The rows of a group lie close to one hidden flat surface of 10 dimensions, which passes through zero. Surfaces can cross.
Some rows, each with its group after it:
[ -8   5 -13  21  11 -14  16  38   4  12   4 -19   2 -16 -12] : Biges
[ -3   4 -14  11  18  31  15   7  26  16   3  34 -17 -21  37] : Biges
[ 16 -33 -10 -22  -9  39  -8   2  -9  16   2  25  24  -3  -4] : kefo
[  7 -21 -15  -3   2  -1  -2  27  -6  14  13 -24  11 -10  -9] : Tobi
[ -5  -6 -10  10 -21 -11 -20  -8  -2  -7  20  -9   0 -11  16] : nef
[ 18  13   6  23 -16  13  17 -22  35   6   4 -10  -2   4   7] : Tobi
[  3  -9   4 -14  21 -10 -17  -5 -26  -4  -1  24  -1   8 -22] : kefo
[  5  -4  -2  71 -30  15   5  17  -7  -8 -11  46  44  18  48] : Tobi
[ 12   4 -39  15 -43   5 -32   0  15   0  38 -40  18  -7  24] : kefo
[ 25  -4   0  10   1  -8   8  26   8   8   7   1 -15 -28  -4] : fevug
[ -1 -11 -16  13 -22  25 -35   7  17 -12  41  12  26  -8  -8] : sevod
[ -3  11  -3   0 -28   8 -28 -17 -55  -5   7  24  -1 -27   2] : sig
[-43 -18  11  -8  -6  19  -9  18   2 -23  17 -38  15 -30  14] : Tobi
[  4 -57  -1  -1  -8  15 -16 -30  12  14  29   0  34  12 -29] : gozo
[-11  10   3 -10  15 -19   9 -24   7 -13   0   3  -2 -13  -1] : did
[ 17  11 -37  12 -21 -33 -41  14 -26  -4  22  25   8  -9  -9] : sig
[ 21 -16  -2  -9  35  12   6 -18  -4  10  -4  17  -2   2   5] : kefo
[ -2   6   7  -4 -27   5   5  -8  18   5   8  -3  -9 -13 -13] : nef
[ 30  34  10 -40  -4 -12 -21 -36 -10   5   5  11 -61  -4 -34] : did
[  8  -7  -7  10  30 -12  -1 -39  -7   1   7  30  10  -5  10] : fevug
[ -9  -7 -14  -5  13  30  -6  15  -6  14   1 -23  -6  10  24] : kefo
[-22 -18   2   4   1   3 -16  -4 -19  -4   4  27   4   2  12] : Tobi
[ 24 -17   2 -15 -16  -5 -19 -20  26   8   8 -24 -42  32  33] : Biges
[ 36   3 -10   0 -51   6  17  16 -18  25 -20  35 -16 -31  20] : gozo
[-16   3  14   3 -13   8  -2  17  -9   0  -8   3 -12  -6   6] : Tobi
[-50  -3   8  -6  12   6  10  39 -21 -19 -14 -26  41 -12 -24] : sevod
[ -6  -3   4 -19  -9   2  16  14  -4  11 -14 -11  -5 -17  -4] : gozo
[ -9  15 -13  20   4  -1  -1  10  -6  -1   7 -18   0  -6  22] : nef
[-21  -7  28  28  18 -32   8 -39  11  14   0  12 -42  23  -3] : sevod
[ -1 -32 -35  14  11  -2 -26 -56  25  16  42 -10  26  23  18] : kefo
[ 24  52   7  46 -25   7  52 -41  11   8 -41  18  19  30  10] : sig
[ 18  29  -9 -21  17 -11  27  36  35  -9 -21 -40  -5  13   3] : sig
[  9 -23   1  -9  23 -27 -11 -27  38 -21  25  17  -4   0  12] : sig
[ 37  -1   9 -18   2   6   5   0   0  -1 -11  -2  -2   2  -9] : Tobi
[  1  -3 -18   3  -6  26   9  34  10  34  -2 -28  -7  13  -7] : fevug
[ -4 -17  26 -26 -22  18   8  -5   4  -8  -2 -11  -6 -33  -3] : did
[-16  -1  15  12  -1  15  15  27   8  11  -8   6   4   1 -28] : Biges
[-13   3 -10 -11  18 -31  22  13   4  -6  -8 -13   7 -25   6] : did
[ 26 -30  13   4  36  21  12  14  -4   5  -7  21  -1  -1  26] : kefo
[ -2  34  -9  -6 -23 -27 -24  -8 -11 -19  11  -8 -13  -6  -6] : did
[-11  -6 -20  -4  60  41 -24  -2 -32  -4  28  -4  24 -18 -17] : sig
[ 23 -16  20  -5   2 -15 -11  15 -25   3   2   9 -23 -10 -10] : kefo
[-28  10 -24  -6   7 -23  38 -13  13  40 -10 -31 -13  -2 -13] : fevug
[ 45  16 -11  24  31  18  -5 -38   2  -6  11  18  17  22   9] : kefo
[  1 -29  54  35 -14 -15   4  28  -5  12   0 -18 -52  -4  -5] : gozo
[ -7   5   8  13   6  28  15  46   2   8 -17  19   3   7  -4] : sig
[  0  51   2   9  -6  -3  16  22   9  -2 -17 -32  -5  15 -29] : did
[ 11 -16   2  -8  34  23  36   1  31  29 -10   3 -14   3  -6] : did
[ -7   2   6 -20  -5  -6  22  -6   1 -11 -30   2  24   4   1] : nef
[-22 -24   4  12  15  31   4   3  -1   6   6  10  14  -7  14] : sevod
[  5 -15  -7 -13  10   0 -23  10 -26  -2  10  -2   3 -11   0] : sevod
[ -1 -10  26 -10  14  -6   1  -7 -25   4 -22  14 -23  13   0] : sevod
[  4 -13  12   2 -20 -12  -7  32  -3  14  10 -22  -4   8 -46] : Biges
[  2  -6  -8  -5  24  -6   5 -19 -12  -2  -5  -7  13   5  16] : Biges
[ 19  14   5  -5   0  25  10  -2  -5 -10 -17   4  30  17 -15] : Biges
[ -5   5 -10  19   0  -9   8 -24  14  11   6 -20  11  22 -12] : fevug
[-34  14  24  -7  -3 -10  -2 -19   0 -26  -4   2 -10  -5   8] : gozo
[-57   2  14  20   8 -27   5 -28   4   3  -8  32 -14  32  -6] : did
[ -8  18 -21   6   2  15 -11  11  41  14  31 -22  11  25 -54] : nef
[ 20  13 -17   4  11 -19  30  28  14  -1 -11 -33  38   4 -24] : Tobi
[  7  -2  13  -8  -7  33  26  19 -23  13 -41  40 -11 -11  28] : gozo
[-15 -21   5 -19 -16   8 -32   3 -21 -11  14  -2 -17 -22  23] : gozo
[ -9  14  19  -5 -10   5 -11   2  -2 -22   0  -2   4   7 -23] : gozo
[-14  29  -4  -3  29  -3 -24   8 -22 -17   3  13 -26   2   7] : nef
[ 20  23 -33 -25  40  -3 -19  29 -36 -27  -4  -7  32   0   2] : did
[  0  -4 -14 -26  18  16  11   3 -31  39   6 -13 -36 -60  -9] : nef
[-4 10  0 22 -4 13 -9  0 11 -2  9  6 -3  6 12] : fevug
[ 13  14 -33  35  13 -30 -15  -2   6  -6  18   4  31  24   4] : Tobi
[-19  38   5  -7  -7   7  19   0  19 -44 -10 -32  38 -19  13] : did
[ 10  33 -11 -13  -8   1 -17  21  21   4   6  22 -24  18 -31] : sevod
[ -4 -23 -13  -4  12  26   3   7  35   7   9   7  13   3  16] : fevug
[ -7  -1  30  14   8  22  -3  15  -8  -6 -14  27 -19  15  16] : nef
[  0  15 -10  32   5   0  -8   6  12   8  14   1 -14  14  -2] : fevug
[  1 -21  22  33  24   0  -2  29   2  13   5 -22 -26  18  -3] : gozo
[-23   8  27  37 -54  36   4  31  29 -20   7  -7  19  -7 -11] : sevod
[  0  -8   2   9 -19 -21   6 -16   4  12   2 -47  21  34 -35] : fevug
[ 12  -3  31  13 -28  -1  -8  19  -6  -3   0  -3 -24  -2  -7] : gozo
[-19 -22  16  -8 -19 -32  15  -9   7  19  -1 -17 -20  -8 -30] : Biges
[-45  25 -14 -12  33   7 -10  18 -52   8  -3 -12   6  -4 -45] : sig
[ -7  17  -9 -25 -32 -16  21   3  -1 -27 -31 -21  38 -11  22] : nef
[ 21  16   9   4 -10  13 -19   1 -40  14  -6   5  -8  20 -38] : kefo
[ 25  13  -1 -17 -20  -5 -18  -4  -8 -13   7  -1 -15 -17  10] : Tobi
[-20 -31 -24 -17 -15  33 -26 -26 -60  60  -8 -14 -12  36   2] : fevug
[-19  -6  11  -2  14  11  11   9  -6   8 -13  24  13   8 -35] : Biges
[-26  10  -2  -6 -17  35 -19  42 -22 -14  -8  -4  -2 -12  27] : nef
[  3 -26  -2   9   2  -2  -3  -7  -2   9   8  -8  -7  -7  29] : Biges
[ 26  12  -2   1  -2   0  15  -8  25   0   4 -27   2   2 -10] : Tobi
[-33   9   4 -23  31 -10  -6  23 -27  -8 -13  -3  -8  -2 -15] : sevod
[ -2 -17   5  28 -12 -12  -3  18   0   5  11 -33  -6  -2   9] : Biges
[ 25   8   2  40 -15  21 -18  32  22  -3  28 -11  14  26 -36] : sevod
[-18  16  14  -3  32  12  20 -26  55 -28   2 -20   4   9  24] : sig
[ -6  57 -46  -8  -6  -2 -13  39   0   0  -3   7  -3  -1   0] : gozo
[-31   7   9 -14  25   5  10  -3   0   3 -20  36 -22   7  14] : did
[ 41 -46  11 -21 -17  29  21  20  -8  33 -12  12  -4 -28 -13] : kefo
[  8  -6   0   4   0   3  20  -4   2  15  -7 -11  10  -2  -4] : fevug
[ -1  64  -9 -12  13  -7 -24  -9  -3 -33   5  15 -26  -9   9] : nef
[  5  20  -1 -40 -21  35 -21 -11 -86  -5 -35   1  -3  -6  21] : sig
[ -6   9 -15  13 -22   3 -14  35   5   0  22 -37  -1 -22   3] : sig
[ -7 -19 -13 -32   1  21  17  13   2  22 -15  17   0 -14   7] : sevod

New rows, each followed by its group:
[ 10  12   1 -45  29   2  -2  -6 -29 -35 -16 -15  -3 -24  39] : gozo
[ 34 -24  -9 -33 -22  41 -25   9 -13   7  12  13   9 -15  -9] : nef
[ 14   9   2 -10   4  13  14  22   3  -8  -7 -31  16  -6 -17] : did
[ -7 -18   8 -19 -11  -9 -13  12 -28  25   2 -24 -43 -10  -8] : kefo
[ 23  54  -2 -16 -11  31  -7   3  12 -22  -4 -26  -2   1  -5] : did
[ 17 -22   1  12 -17  17 -24  20 -21   1  19  19  19  -9 -24] : Biges
[ 29  12  -3 -12  39  11 -51  19 -19 -24   8  43  -8  41  -5] : nef
[  4  10   7   0 -23  10   2   2   6   4   5  -7 -18 -24   3] : nef
[ 24  33  11  -2  40 -21  21 -20   0  -9 -16   3 -35  -8  15] : kefo
[ 13 -26   0   2 -17   2  -8  31  -5  -3  13 -30  17 -19   0] : Tobi
[-40  31 -24 -16  -4  -2  21  13  -1  24 -28  45   0  12 -20] : gozo
[-59  20 -45 -41 -35  -4 -30 -29  -1   6  18 -25  16   6 -17] : kefo
[ 16  51 -18 -15 -23 -25  -2  12  -9 -12  -7 -44  -9 -15   1] : sig
[ 34  54 -51 -35 -15  -1  -7  41   4  -3   5 -32  25  -5 -37] : gozo
[ 14  27  -5  -5  37   8 -12   7 -16 -29  -6  -6   0   6  29] : gozo
[-36   8  18  21  34 -20   8  -8 -10  -3 -12  14 -22   9   8] : nef
[-19 -12  -5  -7 -11 -22   2 -42 -40  41 -10 -19 -13  14 -19] : fevug
[  0  -3  -8  -6  12  -9 -13 -38 -12  10  11  10  -1  14 -17] : kefo
[ 38  23   5 -12  11   7  23   9  -2   2  -8 -15 -10 -31 -16] : sig
[ -1  15   0   2 -15   5   4 -29  36  -3  15  -3 -12  -5  21] : did
[-24 -30  -6  -7   2 -28  -3 -26  22 -13  15  18  13 -12  18] : kefo
[ -9 -27   0 -17  55  -2  -2  15 -17   8   0 -28  -1  10  -4] : gozo
[-13  -6   7  15 -28  16  20 -22  38  11  10  -8  12  -1 -12] : nef
[ 44  -5  -7  -9  -8   1   2 -43 -13 -22   4   8  30 -24  37] : fevug
[ 24 -16 -17   0   0  28 -13 -19  -9  16  13  15  28  16 -12] : kefo
[-10 -32  -2 -27 -42  25   1  19  -8  33  -6  16  12  -3 -48] : gozo
[ 20 -28 -15  23  21  23   7   7  24   5  13  -2  27   7  30] : kefo
[ 22  18 -37 -23  37  40 -26  28 -22   9  12  -4  -4 -12  -7] : nef
[-40 -46   3 -17  -2  37  -2 -21  52  -3  21 -22  19   0  21] : did
[ 49 -43  45  -7  18  13  50 -40  42  19 -32  26 -10  27  14] : sig
[ 32   0 -12   7   5  -1  -1  12  -9   3  -1   5   7 -10  15] : did
[-21   8 -11  23  15  -8   3 -11  13   0   1  14  -9   6  29] : gozo
[ 12 -39  36  11   9   7  -1 -43  -4 -12   7   3   8   3   9] : gozo
[  6 -22   8  14  -3  -6  25 -26  39  27  11  17 -31 -14  19] : did
[ 24   4 -11  -1  13 -28   1  -8  -4  12   9   3 -18  -4 -14] : did
[-54   6 -13  19 -42   6 -17  20   4  -3  25 -36  -2 -28  23] : nef
[ 34  30 -21  10  -6 -18 -14  -9 -46  14   4  -7 -18 -11   2] : fevug
[-12 -22 -16   9  51 -11   8  25 -34   8 -17  27  30  15   3] : did
[ 14  -3  -1  -2  18  11  12   0   8  16  -6  19 -19   0  10] : did
[ -2  29 -16   9  -5  -7   0 -10 -21  21   3  12 -41 -28  27] : fevug
[ -8  27  -4  -5   5   0  15  13  12  -3 -15   1 -13  -5  19] : did
[-24 -14  29 -14 -53   1  -5   3 -15   6 -14  36 -21 -10 -34] : gozo
[-39   2  -9 -19 -12  16 -18   3  24 -12  13 -26   6  15   3] : did
[ -6  -1 -17   1  29  22   1 -32   6  17  22   9   4 -12  -8] : nef
[-12 -28  11   7  -9 -24 -11  -7   7  -9  18   2  -9 -15  19] : kefo
[  7  22  27 -15 -36  16   6  24  14  -2  -8   6 -32 -10 -28] : nef
[ 27  -8  14 -19  39 -12  -8  -5 -16 -31   9 -55  -2 -12  19] : gozo
[ 14  17 -21  12 -27 -20 -25  -4 -13  11  22 -24 -22  -7   1] : fevug
[-26  35  20  35  11   8  -1   8   5 -15 -12  34 -16  29   2] : gozo
[-14  -2   4  -3  -3  25 -16 -21  13  -3  11   0  -3  24  -4] : did
[-20  12  -2 -21 -10  14 -14 -10  -2 -23   0   4   9 -13  17] : gozo
[-14   0  21  17   3   1  -3 -19 -18 -19  -7  17  28  14 -11] : did
[ 21   0  20  12   6 -46 -10  -5 -11 -20   8   2 -32 -19   8] : kefo
[ -1  40  11  53   9 -34   9   1  22 -32   4  -2  16  19  -8] : kefo
[-22  33 -18  31 -26  21   3  42  26   7   5  -9 -12  -4  27] : gozo
[-19  16  14  29  25   0 -14  -6   9 -25   8   1  -8  20  20] : gozo
[  6   5  -8 -11  27 -55  14  25 -24  23  -6 -33 -32 -16 -27] : nef
[  7  47  -1   6  18  -2  -4   8 -24  -6 -21  17 -10  24  -8] : did
[ 10  -3 -26 -17   7 -31 -25   4 -40  31   8 -29 -12  16 -39] : fevug
[  0  -2  -9 -26  -7 -25  -4  -4   1   1  -5 -38  -8  12   3] : sig
[ -3  14 -28 -27  28  24   1  13 -18  17   2 -13   2 -22  -7] : nef
[ 16 -11  11  -9  14   4  -3  23 -14   1  -3 -22  -5   6 -23] : gozo
[  4  -7  17  34  -3 -30  -6  -9  16   2  12   3 -20  18  -7] : nef
[-13  -1  20  13 -15  28  14   8  11   7  -8   5  -8  -3   3] : nef
[ -8  36 -33  16  38  -1   8  11 -10   6  -2 -15  25  20 -24] : sig
[ 52  -4  -3  28  24  36   2 -32  -7  39   9 -13 -13  30  -3] : kefo
[-24 -15  10  11   8   8   3   3 -11   1  -1  27  10  -4 -15] : Biges
[ 28  -9  -9 -21   0 -20 -49  -2 -35 -21  12 -29  -5  28  10] : Biges
[ 23  -1   5 -33  39  -2  16  -3  -2   3 -12  -8  -7   5 -16] : sig
[ 30 -13  -4  20 -24  -9 -24  15 -41  -1  12  -5  19  -3  -9] : did
[-46  46 -20  -5  24 -11 -14 -23 -21   5  -3  22 -32  11  15] : fevug
[  1   5  -7  11   1  21  25  20 -19   0  -5  19  31 -42 -13] : Biges
[ -4 -13  -7 -35  -9 -19 -19  17  18 -13  17  -3  -6 -21  -2] : fevug
[ 39 -13   3 -42 -37  -9   1 -55 -33 -11  -8   0  13 -50  18] : Biges
[ 32  -3  10 -13  15 -10  22 -38  33  26  11   4 -36 -13 -25] : did
[-17  24 -14 -42   9  22  -2  38   8 -15 -10 -31   5  -2  12] : did
[-34  -7   6  -4 -14 -20 -10   0  61 -27  25  -4   3   4  -2] : fevug
[ -4 -22   1 -12 -28  29 -11  22  10  21   8 -16 -19   4   2] : did
[ 15  -4  13  21  39 -16  43 -47   9   3 -19  10  10   8  26] : gozo
[  6  39  47  -4 -55  12  49   5  12 -19 -45  35  -3 -35 -18] : kefo
[-20 -13   0 -58  25  13  20  -6 -25  14 -30  15  10 -15 -25] : nef
[ 48  -7  -9   9   4 -24 -48   2 -14 -10  34  -7  -9   4 -13] : gozo
[  9  25 -44 -27  15   5   7  42 -23  13 -21   0 -14 -27  43] : gozo
[ 36 -15  20  11 -19  16   1  22   0   7   1 -15   7   8 -24] : gozo
[-15  -5  13   1  14  -1  -6 -20  -3 -11  -8  -6   2  32  13] : Biges
[-60   1  13 -12 -22 -39  -8 -64 -50   9 -19   6 -10  21 -20] : sig
[  8  31 -15  27  39   2 -16   4  -6  -6  12  29  -8  12   4] : fevug
[  4   1   8   8  18   5  -5  18  -8   4  -4   8  -3  22 -16] : gozo
[-25  -1  31  25 -29  11   5  -9   9 -12  -5  15 -12  -3  26] : nef
[  0 -23 -42 -45  26 -15 -14  -1  -6  18  13 -18  -2  -8  -2] : kefo
[-24 -21  16 -14  11   3   1  24  23  -8  -4   6 -11   3   5] : sig
[ 10  15   6  -6   6   4  -2  33 -22   0 -19  10 -20   2  -8] : gozo
[ 14 -16   9 -10 -17  -8 -14  -8 -20  -2   3  -7   8   1 -19] : Biges
[ 11  28 -30  17  28 -19  12  -3  13  -2   3 -15  -4  -1  36] : gozo
[-46 -25   5  12 -18  44 -35   3 -30  -7   6  35  12   5  31] : sig
[ 43 -11  12 -20  -2 -27 -27  -4   3  -4  12 -14 -27  20 -31] : Tobi
[-28   6  19  14 -28  -5  -1  15  16   0   5 -23 -33  -7  -6] : Tobi
[ -7  20 -29  12   0 -27 -17 -23  33  -8  39  29  -9 -23   4] : Biges
[ 15 -26   7 -34  22  -7 -14   6  -5  19 -16 -38 -23  62 -18] : Biges
[ -8 -23 -17  11  15 -17 -20  22 -21  11  27   5 -10 -28  12] : Biges
[ 21  -2 -22   7 -22   3  -7  58  -8  30  -1 -17 -24   0   9] : did
[-21  -9  45  36 -10  -7  46 -13   9  -9 -16 -19  39  -3 -38] : did
[-11 -15  18   3  -8  20  -1 -11  18   7   0  30  -9  20 -15] : Biges
[-19 -29  -7 -29 -19   0 -21  11 -21  28   8 -30 -32 -12   1] : kefo
[ -6  15 -14  -5  -2  37 -25  39  -1 -15   8 -20  -3 -11  33] : gozo
[-30  -8  33  19  10  19  41  23   0  22 -37  17 -24  10   9] : gozo
[-28  43   4  -8 -23  -7   9  20   0 -29 -21  13  20  -3 -18] : kefo
[ -3  25  23  11 -28 -37   8  -5 -15 -26  -3 -38  20 -15 -50] : did
[ -2  -2   5 -20  -3 -16  21  -1  -9  -8 -24  -1  11   0   1] : nef
[-29  10 -16  22 -12  -7  -5  12  21 -12  12 -27  18  12   9] : kefo
[ -8  20  15   4  11  13  18 -15  19  -2  -8  15 -10   7 -17] : nef
[ 16   4  10  12  16 -17  -4  -1  -1  -3   5  -6  -7  17 -21] : gozo
[  7   7  -8  -1  22 -32 -11 -44 -11   6  11  11  -2  20 -38] : kefo
[ 12  -9   8  -9   3  -1  -2 -19  -9   8  -3  47 -33 -24  30] : did
[-10 -31   8  -9 -26 -35  22 -46   8  -7   4   0  33 -35  -9] : Tobi
[-22  16   6  -7 -21   3  15 -15   1 -15 -11   1   3 -24  22] : nef
[  5   0  -2 -16   3  15 -19 -46  31   3  24   4 -14  14  -2] : did
[ 49  10  -9  12  33  30   0  14 -25  -4  -9   7  30  18   3] : fevug
[ 17 -20   9  30  -1 -10  -7  16   4   9  19 -29 -25  -5  31] : kefo
[-14 -12   1 -13 -44  33 -13  -3 -10   5   4  19  24  -5 -14] : kefo
[-23 -10   1  -8   4   0 -10  53   6  -4  -4  12 -10   4   1] : sig
[ -2 -32  -8   7  23  -4   3  -2 -15  14   3  -9   4  -3  24] : Biges
[ 22 -30  39 -17 -38   4   5   6   0 -20 -37  31  17  27   5] : nef
[ 19   9 -19   3  14  -1 -14  36 -26  -7   5 -13  17  -1  -8] : Biges
[ 28 -66  17 -21 -22  -7  -7 -18 -20  32   3 -26  -1  12 -25] : Biges
[  3  -4  35 -17 -50  22  17  42 -39   0 -30  -6   3 -37 -27] : Biges
[-18  22 -14 -27 -16  -2 -37 -11 -25 -29  10   4  -8 -17  27] : kefo
[ -3  34 -22 -29  20  12 -24  12 -11 -22   0   6   7   6  -3] : nef
[ -6  -3  19 -11  -7 -27  15  51  -2 -18 -18   8  -2 -23 -14] : kefo
[ 17  11   1  47 -21 -17  -2  19  13   9  14  -6 -34  -1  18] : gozo
[ 17   0   0  28 -31  -6   4  -5 -21  26  14  -8  -4 -33 -35] : sig
[-21   8 -10  11  35 -34  -4  -6  16 -16  12 -11   3  13  11] : kefo
[-17  -6   1  41  -4 -24 -18  28   8  12  22  -7 -42   2  13] : gozo
[ 16  29 -45  37   3  42  -4  24  18  33  18  -9 -17  12  35] : fevug
[-22 -41   9  13   3  34 -13  15 -11   4   1  24  27  22  -4] : kefo
[ 33 -38   2   0  -5  21   8 -33  -7  38  -1  40 -16  -1   4] : Tobi
[ -2  29   4 -25   0  -1  30  16   6   3 -31 -22 -16   0  -4] : Biges
[  4 -15  -3   9   4  10   0  -4  -9   6   1   5   1  -5  14] : nef
[  0   3 -31   5  -6 -27  18 -38  42  10  16  -9  12  -3   5] : sevod
